All groups share one centre, and each spreads out both ways along 14 directions, with some noise.
Known rows, each followed by its group:
[  -8 -102    1    6    8   44  -38  -72   31   33  -28  -44  -52   15
   -4   -4   10   29  -42   26  -36  -39]
L
[  4  22  42  14  16 -65  43 -25   5  10 -14  27   9  47  20   4 -20 -11
  23  -2  25 -10]
H
[ 63 -29 -21   3 -16 -23   4 -37   9   9  14 -18  35  29  31  -6  20  10
  -7 -21  14  -7]
L
[-68  11  24 -15 -21  20  24 -20 -15 -39  26  20 -27   4 -16  -5 -48 -28
  -5  21  10   0]
C
[ 13 -34  13  31  15   0 -25 -11  29 -14 -15 -22 -34   9 -24 -38  37  -3
  12   1  -6  -6]
L
[-33  19  39 -11 -42 -21 -28 -12  10 -13  27 -34  14  46  17   0  32 -47
 -18  29  -1 -18]
P
[-52   8   4 -16 -35  55 -50  -6   2   5  26  13   0   1  -9  50  12   3
 -29  17   8 -25]
C
[ 24  24 -32 -26  45   6 -21   2  -7 -35  24 -46  -4 -20 -14  57  18 -33
 -23  -9 -22 -25]
C
[  6 -23  -2 -29  30  -1 -43 -22 -25  -8 -36 -14  68  40 -14  18  -2   0
  42  61  35  22]
H
[  3 -53  24  -3  28  79  -2 -27   8  45  -1  42  23 -23  -6  12  25 -54
 -33  33  -5 -41]
L
[ 29  -4 -28   4  32 -20 -14  47  14  21  12 -18  -2   3  -1  10  14  23
  -1   6 -26 -13]
C
[ 28 -42  18 -20  16  23 -56 -25 -25  45  14  27 -28  28 -31  -3   1   2
   3   6 -12  13]
L
[  2 -28 -40  19  -2   1  -8  22  31 -16  -1  -8  -7  12  13   8  16  22
  -9  40   2 -56]
H
[-43 -36 -62 -44   4  12 -52 -47  34 -11   2 -76 -37  11  -1  58 -21  92
 -54  15 -15 -24]
L
[-11  -4  57 -34  25 -30   8   3  -7  47 -29 -16   6  24 -18 -16   3   5
  23 -10   4  47]
H
[  0 -17  16 -28 -22 -10  24  -9  12 -17   5 -24  35  -4 -19 -19  34  20
  -2  15 -10  45]
P
[ 21  31  14  48   1 -39 -15 -12   2   1  37   0  13  29  27   4   0 -29
  -2 -16 -25 -29]
C
[-19  14  19  -6   7   0 -18   4   6  35  33   4  20  28  -1  46 -12  -8
  17  38 -13 -15]
P
[-16 -31  -5 -13  58  31  21   7 -30  25 -40  40 -56 -41 -22 -31 -84  -8
  11  31 -19  36]
L
[ 37  -2   1 -14  35  15 -11 -22  -4  22  22  41 -14 -12 -17  12 -19 -28
  -5  23 -13  21]
L
[  9  -1  33  21  24  -8 -35   4   1  18   6 -12  28  38  22   8 -21   0
 -13 -30  29   6]
P
[-33  57 -60 -67  69 -29 -78  27 -23   3  -2 -43  25 -13 -30 -27  28  -5
  37   2   1  25]
H
[-34   6 -28  27  20 -12 -20  44   7 -33  -5   6   4   9  22 -51 -30   0
   0  13  34 -22]
P
[-18   1  13  12 -13  10 -36 -38  -6   7 -13 -32   2   2 -33  20  48 -23
  48  37 -45 -24]
H
[ 17 -29  32  -8 -31   0   4 -25   6   3 -11  13 -52  14  -2  35  -7 -19
 -37  55 -30  -4]
H
[ 36  50 -15 -27   0 -83 -41  38 -30   0  25  16  23  58  30   7  16 -30
  -7  15   9 -16]
L
[  3 -36 -22  -9  25 -21  28 -46 -18   4 -15   3   9  47  25   4 -51  -9
  34  31  27 -52]
L
[ 21 -23  15  -6  15  29 -45  14 -11  -1  27   4  43  22 -20  -6  20 -42
  18  42  18  10]
L
[ 65  -5 -37   4  18  -3 -34 -13 -12  28 -34   7   6   7  13  32  -9   3
  30  21  11   0]
P
[-32  32  -9 -29   1 -49 -37 -35 -32  -7  19   2  32  48   5 -32  -7   2
  22  -5  14   9]
C
[ 44 -11  -3 -11   1  -5 -61 -53 -58 -14  -8   2   9  20   7   5   9 -61
 -22  16 -20 -12]
H
[ 24 -45  -5 -44  44  -4  -8 -59  11   3 -34 -37   3  22  -7  45  17  27
 -27 -10  24 -22]
H
[ -2 -16  46 -48  -9  -9 -10  10  18  24 -27 -33 -22  28  10  21  76 -46
 -58   0  10 -44]
P
[  0 -58  -2 -15  51 -33  17 -11 -21 -21 -23 -19 -10  24 -14 -41 -33  25
  -3  11  -9  -7]
P
[ 30 -26  12   9   7 -21  14  11   1   8   0  -9  25   9  -2 -51 -17  34
  19 -13   8  67]
C
[-61  14  25 -16 -25  23 -18 -15  12 -15   5 -29  29   1 -20 -19  10  13
  21  -2  26  43]
C
[ -6  -9   5 -75  57 -16  -5  -5 -17 -17 -64 -20  -5  12  15  33 -35 -12
 -61  13  52  20]
P
[ 62  26 -18  55 -16  -1  -1 -29   8 -33  34  -3 -28  -3   8  49  47 -59
   7 -23 -33 -82]
C
[-40 -12  16 -49 -16  31  11  -6 -10  -3  30 -33  21  -9 -42  18  43  37
 -20 -38 -11   6]
P
[ 20   5 -13 -29  -4 -19 -11 -22   2 -15  -6 -32 -37  -6 -13  27   1  10
 -21  10 -36  23]
H
[  4  -3  -3 -21 -18  24   1 -61  -4  -4   5 -17   0  -5 -30  43  32   8
  20 -11 -12  -9]
P
[-25 -11 -29  -3 -15  22  -7  -5  -3   9 -20  -2  -2   1 -11  -7 -20  23
  69  42  19   8]
C
[-15 -19  75   7  54 -68  44 -43  16  18 -33 -15  -3  49  24 -27 -54 -18
 -12  15  -2  18]
C
[-22  22  -2 -37  73 -27  20 -57 -17 -22   6 -17  11   7 -17  39 -30  -3
  -4 -20  -6 -19]
H
[-26  13  12   8  41 -63  14 -17  27 -30   7   4  10  51  34  -2 -27 -25
 -29  28  20 -48]
P
[  2 -13 -22 -22   9  -2 -18 -18   3   6  -3   3 -39  21 -10  31  28 -14
  -8  30  -9 -67]
C
[-11  20 -27 -17  -8 -15   9  34 -13  -6 -36  -6  39  10  12  25 -49  45
  52  28  52  41]
H
[-14  71   5 -14 -34 -62 -54 -15  -4  -8  32  31  -1  42  10  19   1 -16
  -2  38 -10  15]
H
[ 10  31  -1 -26 -17 -62 -26 -38 -48  34 -24  10   3  52  28  53 -38   5
  18  20 -12  -4]
L
[-16 -22 -49  24   9  25  -4  40  16 -10  10   0  42 -21 -11 -30  21  60
  23 -13  14 -19]
P
[ 49 -24   3  -1 -10  29 -14 -33 -25  21 -17   9 -22 -11   6  17 -10 -22
 -12 -14  -9  15]
H
[  2   2 -14  14  56 -35  31 -30 -18 -33  20  17  33  29  18  19 -50  -8
  -9  -4  10 -54]
H
[-41 -55  12 -25 -28 -10   7  59 -45 -15   8  24 -11  49   7 -56 -15   6
 -33  20  16 -43]
C
[  3 -85  18  -5   0  21 -15  12 -20  -1  40 -41  12  38 -22 -24  21  19
 -21 -11 -22 -36]
C
[ -9 -10 -16 -19  -7   3 -46 -21  13 -13 -29   8  15  10   8   1  14  12
 -25  38  25   7]
P
[ -6  -9  63  35  -5 -20  13 -32 -24   1  73 -20  -7  53 -10  29 -14 -30
   6 -19 -61 -53]
C
[ 34  52 -25  11  16 -16  57 -27  11 -21  54   9   9 -32 -13  24 -29   7
  43 -25 -15  32]
P
[ 45  -7 -29  -5  25 -26  -2  29  -4  25  61  38  36  19  42 -25   0 -17
 -47  -5  -6 -31]
L
[ 30  16  17   8  22   1  -8  18 -15  -9   7  12  74  22 -20  19  45 -24
  52  -5  46 -12]
L
[-14  37 -12   0  21 -37 -52   2  14  -5  15 -14 -25  15  -7  43  -5  28
 -19  17 -36  -5]
L
[ 59  17 -80 -17  24 -22  -6 -13  -5 -31  -2 -45 -26 -38   2   4  -8  21
  -6 -39 -23  25]
H
[ 32  40 -36  -5  19 -75 -19 -10 -21 -35 -33  -2  21  44  56   8 -77 -53
  33  84  28  13]
P
[-34 -27  13 -23 -18   0   4  12  -3  47 -54  15  19  33 -13  31   8  65
  44  36  28 -15]
C
[  8   9   1 -32  -2 -14 -54  17 -22  23  -4 -17  66  32  21  55  26  -7
 -24  35  -1 -21]
L

New rows. What belongs after each?
[-24  54 -19 -26   7 -35  -8   4 -38 -35   9 -50  32   6 -15  -1  -2 -15
  64  -7  -2  23]
C
[-25  69 -14  -4  14 -22 -32  36  22  14  46  34 -24  18  35  37 -22 -53
 -26  39   2 -40]
P
[-29  -4 -45 -24 -13 -11  22  38 -29 -26  -6 -38 -22   2 -10 -11  -2 -41
  63  69 -29 -56]
P
[-36  32  13 -11 -18 -15 -35   1  -9   4  30  13  25  24  11  13  21  13
 -36 -34   9 -17]
P
[ 11 -34 -43 -29   2   5 -55 -17  16 -47  28 -30   8   7   0 -40  -1   4
 -47  43  -1  37]
P
[ -4 -22 -34   7  57  -3 -13   6  12 -38  19  -4  25  10   9 -35  13 -17
 -19   6  22 -57]
H
[-16  16  12 -31  30  -9 -58 -40 -13  23 -56  17  24  35 -10  15  35 -57
  52  60  40 -24]
H
[-38 -35  34 -27  -8 -13  27 -22  -1 -32 -38  -9 -42  38   0 -56   7 -51
   1  15  53 -29]
L
[ 62 -13 -27 -14   7  34  -5 -13  12  -1  17   3  81  -4  14  37  49 -32
   2  14  40 -19]
L
[  3  26  -8 -37 -36 -54 -21  11 -33   4 -47  -3  15  49  37  36 -30  20
   2  19  39  14]
H
[-41  10  54 -37 -11 -44 -17 -47 -13   4 -36 -18  52  48   4 -48   3  12
  10 -14  40  71]
C
[ 44 -12   1  31  -3   2   5  11  38 -14 -47 -30   5 -13  16  -3  48 -15
  -5 -11  22  -7]
C
[-13 -25   1 -15  21  13 -25 -46   5  26  -8 -39  28  14  15  69 -30  23
 -32  48 -40  -9]
L
[-10 -14  -2 -22  34   4  15  47  36   6  13   0  31 -12  -2  -3  18  42
 -45  -5  19   5]
P
[ 20  15  13  19 -83  53 -33   2 -29 -28  30  51  23 -11  15  -3 -52 -26
  -5  31  23  86]
H
[ 84  26 -29  -1  -4 -31  44 -35   7 -22 -13 -37  18 -12  15  31  22 -33
  46 -26   7   5]
P
[  0 -17 -19 -57 -10  20 -38 -58  25 -39  -5 -29  73   1  -2  27  35  45
 -62  15  36  50]
P
[ -1  -7  42   5 -31   0 -24 -26  28  51   8  10   0  15  -9 -20   3  38
  18   5  -8  78]
C
[-43  22  52  18 -25 -24 -17  -3 -61  48  39  32  66  57   2  -2 -26  33
  38 -40  -5   0]
L
[ 18   3  -9 -37  -8  20 -44  20 -40  22 -16 -10  66   3   6  40  -1  -1
   9  30  12  34]
L
[-28 -12  22   9  25  29  39  13  41  -1  47  -4 -31 -24 -38 -13 -18  -2
  18  29 -25  26]
P
[ 10  36 -23 -30  22 -27 -49 -55 -49 -21   5   6  23  23   0  37 -23 -24
   2  15  -6   0]
H
[ 49 -28   3 -10   7  22   5 -13 -18  -4  17 -12 -24 -30 -15  -5 -31  -2
 -27 -12 -36  60]
H
[ -9  -7   7 -27 -21 -15 -36  12  -9 -54 -30 -46  24  14 -13 -34  26 -14
   8  49  15  51]
H
[ -5  20 -26  -8  -1  -4  -8  17 -13 -21 -40 -43 -14 -12  -4   4  -8 -35
  57  39   2   8]
C
[ 26  -4 -75 -10 108 -24 -33   4  15 -11 -17 -71  37 -18 -23 -59  62   5
  57 -35  14 -18]
H
[ 22  11 -65 -21  77  -7 -25 -23  16  16 -21   0 -18 -13  -4   8  24 -18
  16  -3  13 -50]
H
[-15  35  -2   8 -40  13 -41   4 -34 -11  36 -11 -22  -1  -5 -21  10 -16
   6 -64  -2   3]
P
[  8 -16  45   1   5 -15  35 -21  -4  -1 -25 -22   0   7 -12  -9  -8  -6
  18  -4  -8  30]
H
[ -8  16 -20 -64 -58 -32  -3 -13 -41 -37  -6 -65  63  29   7  23  30 -26
  32  53 -10   7]
P
[ 33  -3 -34  22   0  33 -40  -9  -7  -9   4  -2  -7 -29 -10 -16  20 -35
  21  20 -23   0]
H
[-26 -15  65  -7 -46   5  -2 -23   5  -4 -47 -21   1  13 -14 -18  41 -21
  11  11  16  29]
P
[ 31 -26 -40  20   9   8  15  -2  30 -10   5 -16  11 -20  27 -35  -7  -3
 -20  11  -2   2]
L
[  1 -47 -31  -7  50  51 -31  33  -4   2  42  22  41   0   7 -22 -24  10
 -38   3  36 -14]
H
[-12 -29 -11 -54 -40   5 -51 -50 -63  17  -3  49 -11  46 -10 -27 -30  11
  20  36  20  23]
C
[ 56 -14 -44  36  22 -24 -27 -28  -2 -12   6   0   7  17  12 -23 -51   0
  53  57 -12  26]
P
[-21  -5  11   8 -42 -14 -52   1 -16   3 -13 -49  23  29 -30  21  44  12
  52  65 -60  -9]
H
[ 13 -63  26 -23  14  24   7 -43   5  -7  34 -75 -37  12 -38   0  38 -13
 -21 -33 -34 -22]
P
[ -2  42 -29 -33  39 -14 -33  22  19  15 -20  -8   1 -19   8  28 -15   8
 -16  26   6  39]
C
[-25 -30  10  27 -21  31 -19  -2  29  21  15  -9  38  14 -18  -1  24  23
  50  61 -13  -5]
P
[ -3  20   9  -3 -11 -23   3 -32   7  -4  -9  11  -2  15  -3   2  17   1
  23  -2  15  -2]
C
[-10  10  20   5  41 -27   4 -16  29  42 -24  -4  36  12  12  14 -46  41
  18  16   8  54]
C
[ 21 -55 -16 -28 -15  65 -93 -31   2  27 -30 -54  -6  18  -2  50  53 -22
  -7  41  13 -36]
P
[ 17 -17  28  22 -68  29 -23  23 -46  13 -30  14  25  17  38 -30  -9 -35
   6 -17  38  17]
H
[ 60  26 -34  -5   0   6 -36 -36 -67 -31  27  22  57  -1  13  21 -73  -5
  13  -8  14  76]
H
[  5  19 -28 -14 -21 -35 -16  39 -17 -18   3 -16  27  15  22 -25 -10 -23
  25  50  -2  14]
P
[ 46  12  -4  17 -39   0  -1  -8 -26   7   3  22  -6   2  30   8 -36  -2
  -9 -28   8  31]
H
[ -7 -24  25 -29  26 -37   3   3 -33  22   5  -7  35  53  16  19 -37  34
 -28 -17   7 -10]
H
[ 40 -27 -25   0  22  -6 -12 -81  15 -38  21 -11 -35  -1 -21 -22 -23  -2
  -9  24 -23  32]
P
[-12   6  18  -9  50 -56  -9  13 -10  36   4 -47  53  47  -1  39   7  36
  21  -7 -24 -30]
C
[ -6  24  29 -16 -32 -41  68 -64   7 -24 -57 -54 -10   9   0  59 -22  45
  26 -37  17  39]
H
[-31 -25  -7   7  33 -22   7 -33 -30 -17 -63 -33  23  44  23   9 -37 -34
  54  48  25 -73]
C
[-10   7  22   8 -25  -6 -21  28 -24   2   5 -29  16  23   4 -24 -35 -35
  55  49  -5  41]
P
